The first 5 rows are patterns. Each new row is the sum of 2 different patterns, raised or lowered, with some noise. Before adding, each is slid sideways (what falls off one end comes back at the other) and multiplied by a number that may be negative. Names go in the order of the patterns.
Known rows, each followed by the names of its patterns:
[0.5,3.4,-10.7,3.0,3.9,-21.2,-25.8,-6.4,25.3,12.2,8.7,14.2,-10.7,11.4,15.2,-21.6,-4.6,24.4,11.4,4.7,-7.9,-14.4,-3.3,4.3,14.4,15.0,6.3,4.4]  (2)
[-9.4,24.5,-5.0,-17.1,-12.8,0.0,2.4,-11.2,-1.7,-24.9,-17.3,-9.8,-11.0,-12.4,-1.1,6.3,-9.4,26.2,-25.3,9.4,-14.5,-1.0,-19.0,-0.8,4.3,-2.9,10.8,25.2]  (0)
[14.7,-15.3,-15.8,13.5,17.0,-4.9,24.0,24.3,22.8,13.1,0.9,11.0,9.0,4.8,-12.7,11.5,-15.0,-3.5,10.8,-2.4,1.1,-1.4,-11.8,-0.2,0.0,13.6,12.1,-0.5]  (3)
[-5.0,10.2,3.6,-0.7,-0.9,6.4,-10.4,16.5,11.4,-17.7,-14.4,-4.6,-3.8,-22.1,5.6,-15.1,-4.8,4.5,13.1,-3.1,-16.7,8.4,16.7,-13.1,-1.8,-2.6,-7.5,-41.2]  (1)
[8.4,-1.7,-1.3,-4.5,-12.5,-0.2,-3.7,-8.5,-16.4,-4.3,-7.5,-12.4,17.1,3.7,-13.1,-8.8,-5.9,22.1,14.3,-0.1,-1.2,19.7,11.9,-10.6,-5.4,10.1,-5.7,-14.9]  (4)

New rows. What belongs after each?
[17.2,15.3,19.8,21.7,-8.8,-13.7,17.7,10.6,14.2,16.6,58.6,13.7,1.3,30.5,37.3,18.7,-16.6,11.4,-9.7,-10.4,37.8,14.3,2.6,36.2,35.4,-13.3,15.3,14.2]  (2) (1)
[-13.8,-14.7,2.0,9.7,-6.4,-25.0,-14.0,-18.3,-14.3,-12.1,-28.8,-15.6,18.5,-10.0,-16.9,-7.9,-0.6,2.6,1.2,-2.6,-9.1,-20.7,-30.4,-9.0,-23.2,-12.0,-8.2,-2.8]  (2) (3)
[-10.4,10.6,-1.8,4.1,8.3,-11.9,1.6,7.2,26.6,15.7,6.1,23.8,-32.3,-20.3,23.9,22.7,1.4,2.0,11.1,21.1,13.6,-18.6,-1.0,16.9,7.4,-22.9,15.1,-3.6]  (3) (4)
[-6.4,2.7,12.6,10.9,14.9,-2.7,0.9,12.0,29.3,8.0,31.7,31.8,7.2,19.5,35.0,40.7,37.2,1.6,11.2,2.1,-1.5,30.1,-2.5,22.6,52.2,11.7,-15.7,16.0]  (2) (3)
[-10.5,-8.0,-4.9,-13.6,-28.1,-7.4,-1.0,-34.8,-32.4,-19.1,0.7,-25.9,-9.6,0.5,-17.2,-6.3,-3.3,-25.1,-21.0,13.2,1.5,-18.2,-24.6,-23.3,-18.3,-20.4,0.5,-10.0]  (2) (1)
[-8.2,37.9,-13.8,22.7,6.7,9.2,-5.4,15.5,27.4,9.7,27.6,45.6,-13.0,30.7,17.0,-0.7,0.9,-9.8,-1.8,-0.9,8.9,-32.9,-17.2,10.0,3.3,-10.8,12.5,28.9]  (0) (4)
[-4.6,-10.2,-12.0,-4.7,-3.2,4.0,-15.2,-4.9,-8.9,1.2,-8.5,-20.8,-37.6,-8.0,1.5,-27.8,-42.7,-2.4,-18.5,-20.5,10.6,30.5,-20.7,-30.2,-17.4,9.1,3.2,-18.5]  (1) (4)
[19.7,9.7,5.6,43.5,36.1,25.2,24.2,40.0,10.4,19.7,23.9,-8.3,21.7,10.6,35.2,6.9,13.5,23.6,12.6,17.7,11.6,27.4,23.8,-12.0,13.7,25.1,21.3,7.8]  (0) (1)
[6.0,2.6,-14.0,-13.6,25.8,23.5,0.0,16.3,33.2,25.9,3.2,1.1,18.4,6.1,-6.4,0.7,8.6,-9.8,-1.8,1.1,-1.1,1.4,-2.9,-17.0,0.5,-3.1,2.0,22.5]  (3) (4)
[-19.0,-14.8,-0.8,-1.8,-6.0,10.0,15.2,-2.8,10.7,18.7,4.0,-24.4,-16.1,-5.6,-23.1,2.6,-4.1,-7.9,19.6,4.0,-14.4,-14.8,0.9,7.5,7.4,-4.7,-4.7,-8.6]  (2) (1)
[-39.1,-22.3,-13.3,-15.4,-36.6,-16.7,-41.5,-39.4,-1.9,-17.1,-34.0,-19.5,-11.7,2.1,25.3,-33.5,-4.5,-3.0,-0.8,-38.2,-16.3,1.5,-18.4,-16.8,19.5,-21.0,9.9,-19.5]  (0) (4)
[-33.3,9.4,-7.9,9.1,-17.8,20.3,-11.5,-8.1,6.2,3.6,-22.9,-6.2,-9.8,18.5,3.1,9.2,-0.9,-7.0,-24.6,-1.2,28.3,19.2,10.6,9.9,16.8,-6.4,11.1,19.2]  (0) (1)
[-4.5,-1.8,5.2,-9.4,-14.4,-10.8,-34.8,8.5,-25.4,8.9,-1.8,-2.6,-18.9,-11.3,-19.0,-29.3,-38.8,-7.4,-26.7,-12.0,-3.8,-2.7,-4.7,-15.7,6.3,-7.2,3.7,5.1]  (0) (3)
[26.4,25.0,21.8,27.7,29.3,28.4,1.7,23.0,23.0,13.2,27.3,18.6,6.0,26.2,24.1,-15.4,26.3,6.4,30.3,25.3,27.6,13.5,6.6,8.7,4.8,-1.0,22.2,-0.2]  (2) (0)
[-18.3,-4.3,15.7,-12.9,-16.7,9.7,-23.9,-12.4,3.6,30.1,-2.8,-36.2,-26.9,-10.1,-8.8,-33.7,-12.1,-15.0,-17.2,-6.8,4.8,4.4,-16.6,8.8,-15.4,4.9,3.0,-16.8]  (1) (4)
[32.3,12.7,10.4,11.3,7.6,-3.8,-6.5,26.6,29.8,13.4,7.8,5.5,16.4,22.0,-15.2,-7.7,32.1,14.0,3.9,-14.8,-8.6,-1.5,0.4,37.5,26.5,1.8,5.4,2.8]  (2) (4)
[-4.4,2.8,-1.1,-6.1,15.3,35.8,9.8,-28.0,-12.8,-7.7,3.8,22.2,-6.2,-12.9,33.4,13.1,-24.0,-10.6,6.2,7.5,7.8,9.9,-2.7,-10.0,-14.4,-9.9,-2.7,0.3]  (2) (4)
[-18.1,-0.2,-5.1,-16.6,0.4,-22.5,-8.1,0.6,-11.4,-14.0,-8.0,-1.3,-0.3,-18.5,-17.7,-12.3,-12.8,-24.1,-4.2,-1.7,-4.8,-9.9,-8.3,-12.0,-15.6,-0.9,-13.3,-30.0]  (2) (1)
[34.2,18.6,25.2,27.7,32.7,20.3,9.7,25.7,21.0,18.3,6.9,17.8,6.7,13.5,15.7,5.7,15.2,13.3,4.1,25.0,17.2,16.9,18.2,12.8,34.2,14.4,7.9,23.6]  (3) (4)
[-6.7,9.0,27.1,17.7,2.1,-5.1,5.2,20.7,13.4,-10.1,9.0,2.3,6.0,0.2,-4.6,6.9,-3.8,-16.8,6.7,-0.6,9.0,4.8,-6.8,10.2,-13.2,-18.4,0.2,9.1]  (3) (4)
[3.3,9.5,12.9,9.7,2.0,14.0,6.1,12.4,3.6,9.2,9.5,8.5,8.4,10.4,9.0,6.9,-2.8,-3.2,7.1,-2.2,11.5,25.2,4.5,-5.9,7.8,-4.8,8.2,4.2]  (3) (4)
[15.6,-13.4,-13.4,-4.9,-21.7,-21.7,-36.4,-30.6,-6.7,7.6,-0.3,2.0,21.6,-19.5,20.1,13.0,-25.3,-1.3,14.2,8.9,13.5,-4.5,-10.1,-16.3,-8.8,10.8,-5.0,17.9]  (2) (3)
[-35.1,24.7,-0.2,29.8,17.3,28.3,9.4,-0.3,8.9,-16.3,-18.6,15.7,-38.9,-14.0,12.6,40.3,16.5,9.4,25.6,-3.9,38.2,36.4,-7.4,8.8,37.3,15.9,1.3,5.2]  (2) (0)
[18.8,9.9,15.4,44.1,20.2,30.6,26.2,11.1,13.2,26.1,19.4,10.2,17.7,31.0,21.2,15.7,17.4,42.7,22.0,16.8,21.4,22.5,22.0,12.6,25.5,-0.2,11.0,30.7]  (2) (1)
[-16.5,-16.0,-20.6,-12.3,-5.6,-19.6,-26.9,3.0,5.5,-15.1,-16.4,-18.8,-27.7,-29.4,-5.9,-0.8,-11.5,7.6,-4.9,-13.0,-9.7,-22.1,-5.6,10.8,-11.5,-23.9,-15.4,-23.4]  (2) (4)
[11.7,16.8,26.3,15.9,12.0,38.0,25.3,16.3,12.4,18.8,14.9,10.3,37.3,8.2,16.1,35.0,17.6,-4.3,13.2,22.9,18.4,19.2,28.3,16.0,10.3,14.5,36.7,17.6]  (2) (1)
[14.3,-0.2,-9.7,-4.9,2.6,-3.7,-7.6,-3.2,-17.7,-8.5,-1.3,11.9,5.1,-6.6,1.8,-6.6,-6.2,-11.0,-15.3,-17.1,-3.0,1.5,-11.1,-16.0,9.0,-6.5,5.2,2.4]  (3) (1)
[-16.2,5.5,0.9,4.4,-4.7,-11.1,6.2,-10.9,-30.3,3.5,-6.3,6.8,2.5,-17.1,10.8,-23.7,-30.2,-9.2,8.4,-15.3,6.0,34.9,19.9,-6.2,-12.4,-0.8,25.8,14.5]  (3) (4)
[-12.1,-11.7,-15.7,-11.5,-19.1,-3.4,-9.4,-15.8,-45.8,-10.6,6.2,1.8,-10.1,2.7,-18.9,-0.1,10.7,-17.1,-17.8,25.8,-1.0,-14.8,-22.7,-23.3,-12.0,-11.1,4.8,-8.8]  (2) (0)
[5.4,0.7,-2.1,10.4,2.2,1.7,-12.0,-4.0,-1.8,-9.9,25.8,15.0,-11.4,-10.8,2.8,4.8,0.8,-10.0,-4.2,17.8,6.0,-8.5,-2.3,17.5,-6.3,3.2,12.3,-2.5]  (3) (4)
[5.2,-7.7,-2.8,36.1,20.8,10.7,0.9,-3.0,-2.6,-4.2,16.4,-13.7,21.5,-5.6,10.3,2.4,5.7,1.9,-1.9,-16.3,-28.5,-28.1,23.1,-12.6,7.0,24.2,-0.8,6.0]  (2) (0)
[-21.9,29.7,-0.7,10.5,4.4,30.0,10.6,-2.1,12.4,5.0,-18.8,17.7,-12.8,13.9,29.1,19.0,8.7,9.2,25.3,11.7,33.3,27.7,8.0,14.9,25.7,12.8,6.3,5.6]  (0) (4)
[23.2,-19.4,-46.4,-31.2,-17.1,4.9,1.2,-6.6,-9.8,-1.8,-26.8,7.9,-0.9,-11.5,-2.9,5.0,-2.7,5.9,18.2,21.9,-8.5,-34.4,-11.6,-22.5,1.4,24.2,-25.0,-31.1]  (2) (3)
[4.4,3.5,29.9,32.1,-3.9,22.4,19.7,18.1,31.5,19.7,17.1,18.0,9.7,16.3,8.5,10.5,17.2,17.2,29.9,28.0,25.3,28.3,28.6,-14.3,-4.5,-0.8,1.1,27.6]  (2) (3)
